There are 4 ways to turn a row about zero (a turn may also mirror it). The second row of each pair is the first, turned, with some noise. The first 40 pairs use one turn. New pairs use 3 turns, one after the other, and a turn may come again.
Known pairs, each followed by its turns in order:
[2,21,5,13,4,4,2,-15,-7]
[-3,0,-18,3,6,5,14,17,-11] : q_437

[-4,-26,-2,1,38,15,-3,-8,45]
[13,32,13,16,-28,-1,-38,13,7] : q_870

[7,-9,-7,10,11,17,8,9,14]
[8,-12,-3,24,4,11,-14,-2,13] : q_437

[-17,7,-4,6,-45,3,-4,4,1]
[12,-11,-17,-29,-10,-7,-7,-19,-19] : q_437

[-3,-7,-1,12,13,14,-16,-1,3]
[4,6,-11,15,-1,7,-2,-22,-1] : q_567

[32,-16,7,38,6,3,-4,-11,7]
[-26,18,-6,-1,1,10,10,-30,-26] : q_567

[10,0,9,-2,23,28,-12,3,12]
[-16,8,-3,-28,-3,-4,23,18,4] : q_530

[6,42,14,13,-21,-27,-9,5,-33]
[22,-25,-30,11,-4,35,-26,-16,16] : q_530

[8,-11,0,9,0,0,20,35,17]
[7,30,11,14,16,-14,0,-9,-19] : q_870

[4,14,-8,11,13,0,3,3,-6]
[13,-6,-13,-4,7,-4,-7,4,-7] : q_870

[14,4,44,4,-8,8,2,0,14]
[-20,-13,30,-6,-10,29,8,-16,0] : q_567

[-13,1,-7,5,0,-19,12,7,6]
[16,-1,5,-3,7,-17,8,-2,3] : q_437

[9,-1,-3,6,1,-7,-18,-39,17]
[0,-10,-9,-22,6,-10,5,-27,-22] : q_567

[-4,2,7,-7,-33,8,11,4,3]
[2,14,-3,13,-23,-8,-14,-15,5] : q_530

[-5,13,-38,-10,-45,5,5,-21,-7]
[-29,-45,2,0,4,-36,4,2,6] : q_870

[-1,-9,45,-4,24,12,2,5,-1]
[-1,30,-15,8,-6,40,-1,0,0] : q_870

[-44,6,9,11,11,25,-11,-30,10]
[-7,6,-53,-8,-1,3,21,-1,30] : q_437

[2,-14,-6,6,15,-2,21,-11,-45]
[5,25,20,15,4,27,34,-9,-13] : q_437

[5,-23,5,2,0,11,2,5,16]
[2,-3,4,1,6,14,-15,-12,18] : q_437

[-2,1,-2,-7,-27,15,0,10,-1]
[-21,-11,8,10,20,-4,0,-7,-5] : q_870

[-4,29,-23,-45,-2,-7,45,17,5]
[2,-29,38,18,-33,1,22,-36,1] : q_530

[-4,6,35,-15,-7,0,-12,14,9]
[-23,2,-19,-8,-5,-2,-7,-20,23] : q_530

[-13,32,-4,-9,-3,45,29,8,10]
[-22,-15,-19,32,7,1,-21,15,-34] : q_870

[-8,-7,-14,34,-38,11,5,-11,3]
[19,-30,-18,-20,4,16,8,-16,-9] : q_437

[-9,5,25,21,4,-5,-6,-22,-7]
[11,-5,-21,9,-12,16,10,-6,20] : q_870

[-7,-14,-29,10,7,-24,-7,24,1]
[21,10,25,-10,16,-22,6,15,6] : q_870

[-3,4,3,-3,-26,2,-6,5,3]
[-2,9,-14,13,-11,2,-8,-10,0] : q_530

[-5,-4,-45,6,-5,8,-6,13,-17]
[11,30,-22,17,-11,-25,-13,13,-1] : q_567

[-5,-5,-13,45,13,4,-2,-7,13]
[33,4,-10,15,2,-17,-18,-1,20] : q_870

[-5,22,-4,-7,-12,0,-17,1,1]
[3,-7,2,-7,-15,-15,-8,-8,15] : q_567

[-4,26,-12,-3,0,14,0,-3,-3]
[4,-2,-15,-10,-17,-5,-8,6,15] : q_567

[-6,-11,4,-21,2,-1,12,3,0]
[10,-11,9,6,8,2,0,19,-8] : q_567

[13,5,-11,3,-30,8,6,19,1]
[-8,11,11,7,-27,-12,-2,10,-1] : q_567

[1,30,-6,17,4,-45,1,6,-5]
[30,-23,-12,4,18,22,-5,-28,-8] : q_530

[-1,8,17,0,1,-7,-16,-12,2]
[0,-8,8,-9,5,2,-2,-21,9] : q_567

[31,6,3,-15,-4,-7,2,-1,31]
[-17,-17,13,3,17,-11,-29,9,-4] : q_437

[-13,-19,-2,-5,2,-10,15,40,7]
[0,14,11,18,14,-13,23,-21,20] : q_530

[5,3,17,4,-11,-8,-5,12,-11]
[4,5,-8,2,4,14,-9,-11,17] : q_530

[5,-23,-45,4,1,-3,-9,-1,-5]
[4,13,19,24,14,9,12,20,-29] : q_530

[0,37,17,21,-24,0,-9,-14,4]
[-1,-13,-31,-25,2,2,-3,23,-22] : q_437

New pairs, each followed by its turns in order:
[-1,-11,-1,-15,-6,18,-8,-23,-35]
[24,11,-18,-24,-6,-22,-17,-5,-12] : q_530 q_567 q_530

[-8,0,-1,-37,-3,-27,-24,-15,32]
[-14,-48,7,-10,20,-17,12,18,6] : q_437 q_437 q_567

[1,9,-17,-1,11,9,-18,38,-12]
[5,-12,20,-23,16,-20,-13,8,-26] : q_437 q_870 q_530

[4,5,-10,9,4,-25,-8,30,-13]
[4,12,-12,-31,-18,-19,-1,6,2] : q_567 q_530 q_870

[1,-1,16,13,12,11,14,3,-8]
[-15,-11,-16,2,-13,6,7,8,5] : q_530 q_530 q_870

[-20,19,2,43,19,-3,-5,12,17]
[2,18,25,32,-5,25,-4,-22,0] : q_870 q_437 q_567

[32,5,4,4,7,2,-4,-6,-11]
[4,-5,-10,27,-10,2,0,11,12] : q_437 q_870 q_437

[0,2,10,26,10,4,-5,9,37]
[-3,-3,-15,7,0,-35,32,2,2] : q_567 q_870 q_567

[21,15,7,-3,-12,-1,-6,-6,-5]
[13,13,5,-14,-18,-3,-6,9,5] : q_870 q_530 q_437

[26,-6,-7,-26,-19,-22,2,-37,5]
[-35,-38,6,14,15,-7,-2,12,-10] : q_530 q_437 q_870

[17,14,-13,10,2,0,-9,3,-2]
[-5,-17,3,2,20,8,-5,-7,0] : q_530 q_567 q_870

[6,-11,-29,-1,5,-12,0,-1,21]
[4,-19,-16,-6,21,-12,-10,11,-18] : q_437 q_870 q_437

[-13,19,8,33,-8,-1,11,-9,-2]
[-1,21,-25,13,-7,19,-1,8,-14] : q_530 q_530 q_437

[1,-45,-3,-16,32,-20,-45,-37,-2]
[-14,16,34,16,-19,38,10,26,-51] : q_437 q_567 q_567

[-19,6,10,-8,-3,5,-7,-39,16]
[3,-2,-20,18,-9,25,1,22,22] : q_567 q_437 q_870

[-4,25,-3,3,0,-24,-6,2,-5]
[10,-21,24,-6,-3,1,-1,-1,12] : q_437 q_870 q_530

[-39,-37,22,4,-8,-5,-7,-18,5]
[-27,-14,-9,24,-8,-11,21,30,24] : q_567 q_567 q_530

[0,-2,2,9,15,-5,-16,-4,-45]
[10,5,-19,-8,-7,-3,-40,-15,-14] : q_437 q_567 q_437

[-4,-14,8,18,1,-9,18,10,-42]
[-29,-10,-8,-21,-8,27,-4,23,-17] : q_530 q_870 q_437

[16,-21,-17,-9,-10,5,-8,-1,-6]
[3,-13,5,13,6,-25,2,-9,15] : q_437 q_530 q_567

[27,25,-3,11,0,2,-35,15,40]
[-6,-11,41,-26,35,1,-12,-18,-21] : q_530 q_567 q_870

[17,1,6,9,-36,32,-10,-18,12]
[14,14,30,5,-32,-11,27,13,-4] : q_870 q_530 q_437

[-19,13,-21,14,9,16,-23,26,-2]
[-5,-7,16,20,-30,2,16,-24,15] : q_870 q_437 q_567

[33,12,11,10,7,-11,36,7,-26]
[-11,31,-10,11,25,20,-1,-30,21] : q_870 q_530 q_870

[9,-1,4,-12,15,6,0,1,2]
[-1,-16,-7,9,-6,0,-4,-10,2] : q_567 q_870 q_567

[-18,3,-7,17,-20,-7,8,14,27]
[-15,-20,-15,1,7,-1,-29,-5,-11] : q_870 q_530 q_567

[4,-9,9,-12,-2,7,-1,11,11]
[5,-17,0,-3,-11,3,-5,-1,-11] : q_870 q_567 q_567

[-2,-11,-45,2,-1,1,22,-4,15]
[-12,-13,-6,11,-5,-22,17,10,40] : q_567 q_567 q_567

[1,-2,1,15,-5,-24,-6,24,-9]
[10,-10,-14,8,-3,6,15,23,-19] : q_567 q_567 q_567

[-2,40,-17,-19,-15,-15,2,-13,-5]
[-13,-16,-6,11,11,8,0,48,-3] : q_437 q_870 q_567

[34,-22,6,-6,2,-24,26,-4,2]
[-34,1,16,11,2,9,8,-34,10] : q_870 q_567 q_530

[-1,-24,-6,-2,10,-9,-20,4,1]
[14,-8,-21,-14,11,14,3,2,2] : q_437 q_870 q_437

[0,1,-4,1,16,9,-9,-19,-4]
[8,15,11,11,-3,11,-4,3,11] : q_567 q_530 q_567

[3,31,10,9,-18,18,45,0,35]
[40,2,-20,23,3,6,24,40,7] : q_567 q_870 q_870

[-6,13,-15,15,-3,1,-8,-21,-10]
[-18,11,8,-6,7,8,27,-1,10] : q_567 q_870 q_870

[-16,-22,2,1,-7,-13,-24,-2,28]
[1,7,-15,14,4,-24,22,-2,-29] : q_530 q_437 q_870

[-45,4,1,0,3,11,-11,-7,3]
[7,27,-6,-19,-13,-9,18,9,21] : q_437 q_437 q_870

[-5,-27,-22,-17,-8,16,5,2,5]
[13,-30,4,15,-4,19,10,16,-1] : q_567 q_567 q_870

[-9,1,-35,-2,7,1,-2,-33,-3]
[-20,-17,-14,6,5,18,-10,-29,-18] : q_530 q_437 q_870

[-45,7,-4,-15,-3,-12,17,-3,16]
[3,24,18,-20,2,-12,19,33,-3] : q_437 q_567 q_870

[-24,-17,-6,-1,1,12,32,2,-18]
[-12,-24,19,-13,-15,0,14,-22,-11] : q_437 q_870 q_437

[27,6,15,6,1,-1,-15,-32,5]
[-17,-2,12,6,1,-13,-7,-37,-5] : q_530 q_567 q_567

[-7,6,-2,6,8,-32,-15,-6,15]
[5,12,0,10,26,-10,-3,18,17] : q_567 q_437 q_437

[2,3,13,2,-6,28,2,11,19]
[4,4,11,11,6,15,29,-1,-3] : q_870 q_530 q_530

